The first 7 rows are patterns. Each new row is the sum of 2 different patterns, raised or lowered, with some noise. Before adding, each is slid sideways (what falls off one end comes back at the other) and multiplied by a number that may be negative. Names go in the order of the patterns.
(in the rows, 128 means zero)
Some rows, each with the names of its patterns after it:
[136 152 162 148 148 150 130 109 114 126 141 139 138 156 138 135 141 135
 130 155 108 152 109 147 109 134 158 115 139 145 157 131 139] -> J902
[109 140 117 143 110  99 122 104 125 148 145 108 114 104  99 154 143  96
 102 131 138 127 150 129  99 143 148 134 124 140 137 157 123] -> J230
[155 139 141 122 128 115 117 132 139 110 131 140 150 159 126 146 128 126
 166 114 103 134 126 134 135 103 135 149  93 114 119 140 104] -> J120
[122  68 139 125 113 164  88 123 147 106 118 149  98 167 120  83 133 150
 116 137 120 157  94 124 142 144 152 169 147 136 128 117 136] -> J711
[118 129  95 132 116 127 105  99 121 150  95 115 125 160 133 152 146 127
 132 134 121 128 130  92 141 150 137 151 151 160 132 137  89] -> J976
[117  69  79 133 116 135 127 106 143 147 113 171 138 140 117 131 154 117
 121 132 146 136  90  93 137  88 116 129 156 141 134 115 118] -> J662
[148 114 118 150 119 106 146 161 158 138 114 110 121 121 143 127 103 118
 170 117 135 101 119 130 151  96 154 172 117 107 121 123  97] -> J414

New rows, each followed by the names of its patterns:
[145 116 144 138 126 119 147  84  87 124 151 114 105 146  85 133 144 112
 117 131  87  68 111 122 110 118 129 134 105 137 145 110  91] -> J230 J414
[ 59  93 108  94 122 109 153 128  84 114 125  85 117  99 125 125  99 118
 102 122 114  86 119 118  80 109 124 146 155 123 167 124 119] -> J976 J662
[106 124 103 121 128  92 116 111 128 105  83 119 141 140 137 137 146 107
  89  57  92 113  85 114 118 110  89  90 103 118 100  72 122] -> J902 J976
[ 90 125 157  77  94 121  72  99 149  71 115  95  78 100 112  70 116 119
 115  93  89 132 146 129 158 122  93  92 118 125 125  91  89] -> J230 J711
[ 60 123 109  96 115  86 109 124  78 113  97 134 117 146 132  81  87 119
  72  99 110  92 131 133 109 125 123 100  77 121  60 104 108] -> J976 J662
[ 83 147 126 109  72 118 136 127 154 147 106 136 135 115 120 125  84 148
 111  90 155  81 126 115  77 106 112  94 163 126  71 109 111] -> J230 J711
[204 177 169 165 139 125 195 109  87 170 133 146 141 185 124 139 166 129
 153 153 121 144 145 130 192 175 153 129 122 142 180 165 115] -> J662 J414
[106 115 165 182 159 197 152 172 176 143 179 146  71 142 164 149 207 139
 119 152 159 164 166 112 188 120 103 182 155 117 151 144 164] -> J230 J711
[143 137 139 151 150 174 165 129 111 154  73 120 141 140 153 137 126 115
 106  79 110 119 119 144 163 123 173 171 124 185 154 146 130] -> J976 J662
[ 82 135 150 120 133 132 114 184  99  87 132 164 106 163 136 169 102 132
 135 140 159 178 137 144 145 143 166 129  99 145 132 151 155] -> J120 J711
[127 161 136 149 120  94 127 124 111 174  97 140 162 112 120 169 103 167
 113  68 143 145 124 145 100 173 119 129 151 146 154 191 149] -> J120 J711
[136 155  99  90 156 159 156 159 134 107 169 161 116 131 150 103 110 135
 115 126 140 140 128 115 110 154 156  93 149 116 164 160 135] -> J230 J414
[ 89 105 147  65 124 110 140 111  84 136 154 104 105 120 190 168 140 183
 141 134 108 114 124 144 112 151 205 186 145 159 149 135 160] -> J976 J662
[107  80  82 129 117 124 166  67  69 125 106  81  64 101  74 138 142  87
 117  94 118  93 116 102 116 100 124 126  91  92 126  86 108] -> J230 J976
[ 95 106  71 124  87 104 102  90 110 109  85  98 117 133 149  89 158 142
 111 103  99  89 108 134 130 179 174  86 109 129 131 128  89] -> J230 J662
[ 81 101  69 130 106  89 133  70  73  97 115  88  84  79  54  81 103  67
  83 112 115  92  81  68  92  87  80 101  77 106 119  79 135] -> J902 J230
[200 203 138 128 163 167 145 157 153 112 142 213 130 141 124 148 143 164
 101 178 207 134 144 133 162 152 174 160 146 153 129 149 181] -> J230 J414
[115 123 140 128 156 129 134 141  96  91 135 161 156 139 136 117 122 128
 140 121 125  96 178  96 145  82 120 150 129 107 158 184 117] -> J902 J414
[111  97  89 162  80 103 132 122 122  91 143 145 118  80 133 162 152  80
 150 107  99  89  99 103 133 124 125 202 150  93 118  90  99] -> J976 J662
[143 163 141 128 178 171 158 112 130 138 124 136 123 113 154 127 145 182
  98 137 160 115 126 107 137 162 177 135 179 191 151 146 168] -> J120 J976
[ 93  98  98 116 109 114 150 127 113 100 125  76 101 103 110 111 123 104
 126  91 141 101 122  96  73 126  96 103  97  87 117 127  95] -> J902 J120
[ 81  59 103  53  64  90  99  88  63  58  92  91  65  67 101  75  68  47
  75  69  76  56  89 110  89  97  70 122 131  83 100 127 110] -> J976 J662
[112 150 120 135 104  98 133 165  88 125 143 184 164 157 168 133 136 173
 116 114 141  98 153 161 123 163 175 138 127 136 110 105 158] -> J120 J976
[173 148 118 109 133 151 150 139 144 130 172 184 144 154 150 145 196 124
 105 155 131 157 135  98 143 144 104 142 146 138 109 147 129] -> J230 J120
[119 119  86 123 125 136 131  95 123 107 104 153 126 112 130 111 119 120
  82 120 136  82 106 115 114 118 128 148 119 133 119  89 125] -> J902 J120
[ 51  66  80  97  86 115  81  95 122  83  87  60  89 104  98  68 125 149
 110  73  99  88  65 142  68  64 116  83  79 113 100 124 119] -> J120 J414
[126 105 107 140 115 111  87 115 109 114  95 128 145 126 135 108 158 165
 121 139 162 147 120 100 141  95 104 130 136 125 102  99 132] -> J976 J662
[ 80 118 152 113  93 142 153 166 121  88 110 101 122 117  93  88  87 153
 122 135  78  98  98 115 107 151 131  84  98 117 111 105 134] -> J230 J414
[ 69 106  91 126  98  89 143 122  99 132 114  90 109  74  67 140  85  71
  75 116 110  84 131 112  78 106 116 136 127 106 142 139 101] -> J230 J662
[150 137 129 129 136 156 134  91 137 124 146 148 156 139 168 115 106 142
 139 142 143 156 125 152 133 140 134 173 118 133 119 116 161] -> J902 J414
[179 182 167 175 174 167 193 155 136 191 120 190 115 141 127 134 179 158
 179 149 166 132 134 185 190 153 145 173 182 152 154 138 122] -> J902 J230
[138 120 125 163 150 188 163 144 122 116 122 153 117 123 151  90 113 132
 137 119  91 118 136 114 116 125 135 171 142 161 142 124 101] -> J120 J662
[134 106 120 127 109 116 109 110  66 120 140 155 161 137  92 133 136  77
  79 144 125 162 124  90 156 138 129 157 115 137  97 129 174] -> J230 J662
[ 96 138 118 150 128 140 171 135 135 127 134 114 162 143 136 160 139 115
 130 144 148 147 130 126 146 132 146 139 116 123 180 106 151] -> J902 J414
[121 146  78 131 133  67 125 115 111 136  67 134 155 111  85 120 142 152
  87 176 130 106  83  89  82 113 119 128 174 151 118 172 101] -> J711 J662
[124 144 170 124 131 124 131 159 101 101  97  61 102  74 126  99  86 105
  96 101 110  79 139 144 127 156 142 124  83 102 110 117 122] -> J976 J662
[ 90 116 140 116 123 128 145 135 137 127 171 106 122 165 151 118 161 149
 141 143 119 136 154 107  92 139 166 124 178 165 174 133 144] -> J120 J976
[164 111 120 177 132 131 124  88 126 137  79 110  97  73 130  94 104 114
  76 125  96 127  93  91 134 124  72 135 115 106  88  91 107] -> J711 J662
[119  91 170 140  91 131 114  85 166 101 107 143 121 112 131 131 130  78
 161 140 116 107 112  96 128 113 109 141 109 139 160  94 123] -> J230 J711
[146 142 125  94 103  95  91 136 103  94 117  99  86 124 155 170 147 113
  96 108 107 115 115  93 103 159 111 109 116  95 142 130 108] -> J902 J414
[120 164 157 174 159 120 113 116 152 129  89  98 141  69 104  80 138 138
  84 143 114 136 134 120 181 158  94 146 154 135 119 139  90] -> J230 J662
[131 163 122 148 149 135 159 122 130 159 176 163 135 125 122 130 144 179
 162 131 134 183 135 137 121 139 144 168 124 158 206 125 148] -> J902 J414
[167 164 136 187 119 112 158 137 142 151 142 182 194 148 213 227 171 161
 184 163 192 166 155 201 183 117 162 144 139 194 167 176 188] -> J711 J662
[186 123 160 152 123 158 166 148 165 165 173 103 155 153 177 158 163 163
 137 147 156 170 127  82 139 121 155 194  86 124 169 137 139] -> J230 J711
[164 146 144 118 107 137 102  80  59 118 111 102 119  81 126  92  75  91
 141  58 173 112  80 109 130  86 107 107 147  59 110 134 145] -> J120 J711
[149 152 111 103 154 139 151 129 149 109 139 132 177 168 114 114 106 125
 129 136 100 118 153 113 104 122 163 174 127 129 102 140 150] -> J230 J414
[148 151 184 168 141 144 167 166 145 129 143 127 115 174 149 134 155 163
 158 140 129 117 150 134 126 135 146 163 129 140 139 145 105] -> J230 J976
[105 122  81  77 105  92 109  86  86 118 117  95 145  96 141  82 135 117
 122 104  89 139 109  70  60 117  73  96  93 106 104  99  84] -> J902 J662
[143 155 153 147 155 141 136 196 142 147 163 127 164 179 120 192 147 158
 176  99 177 182 138 113 163 141 155 113 154 142 129 126 137] -> J902 J711
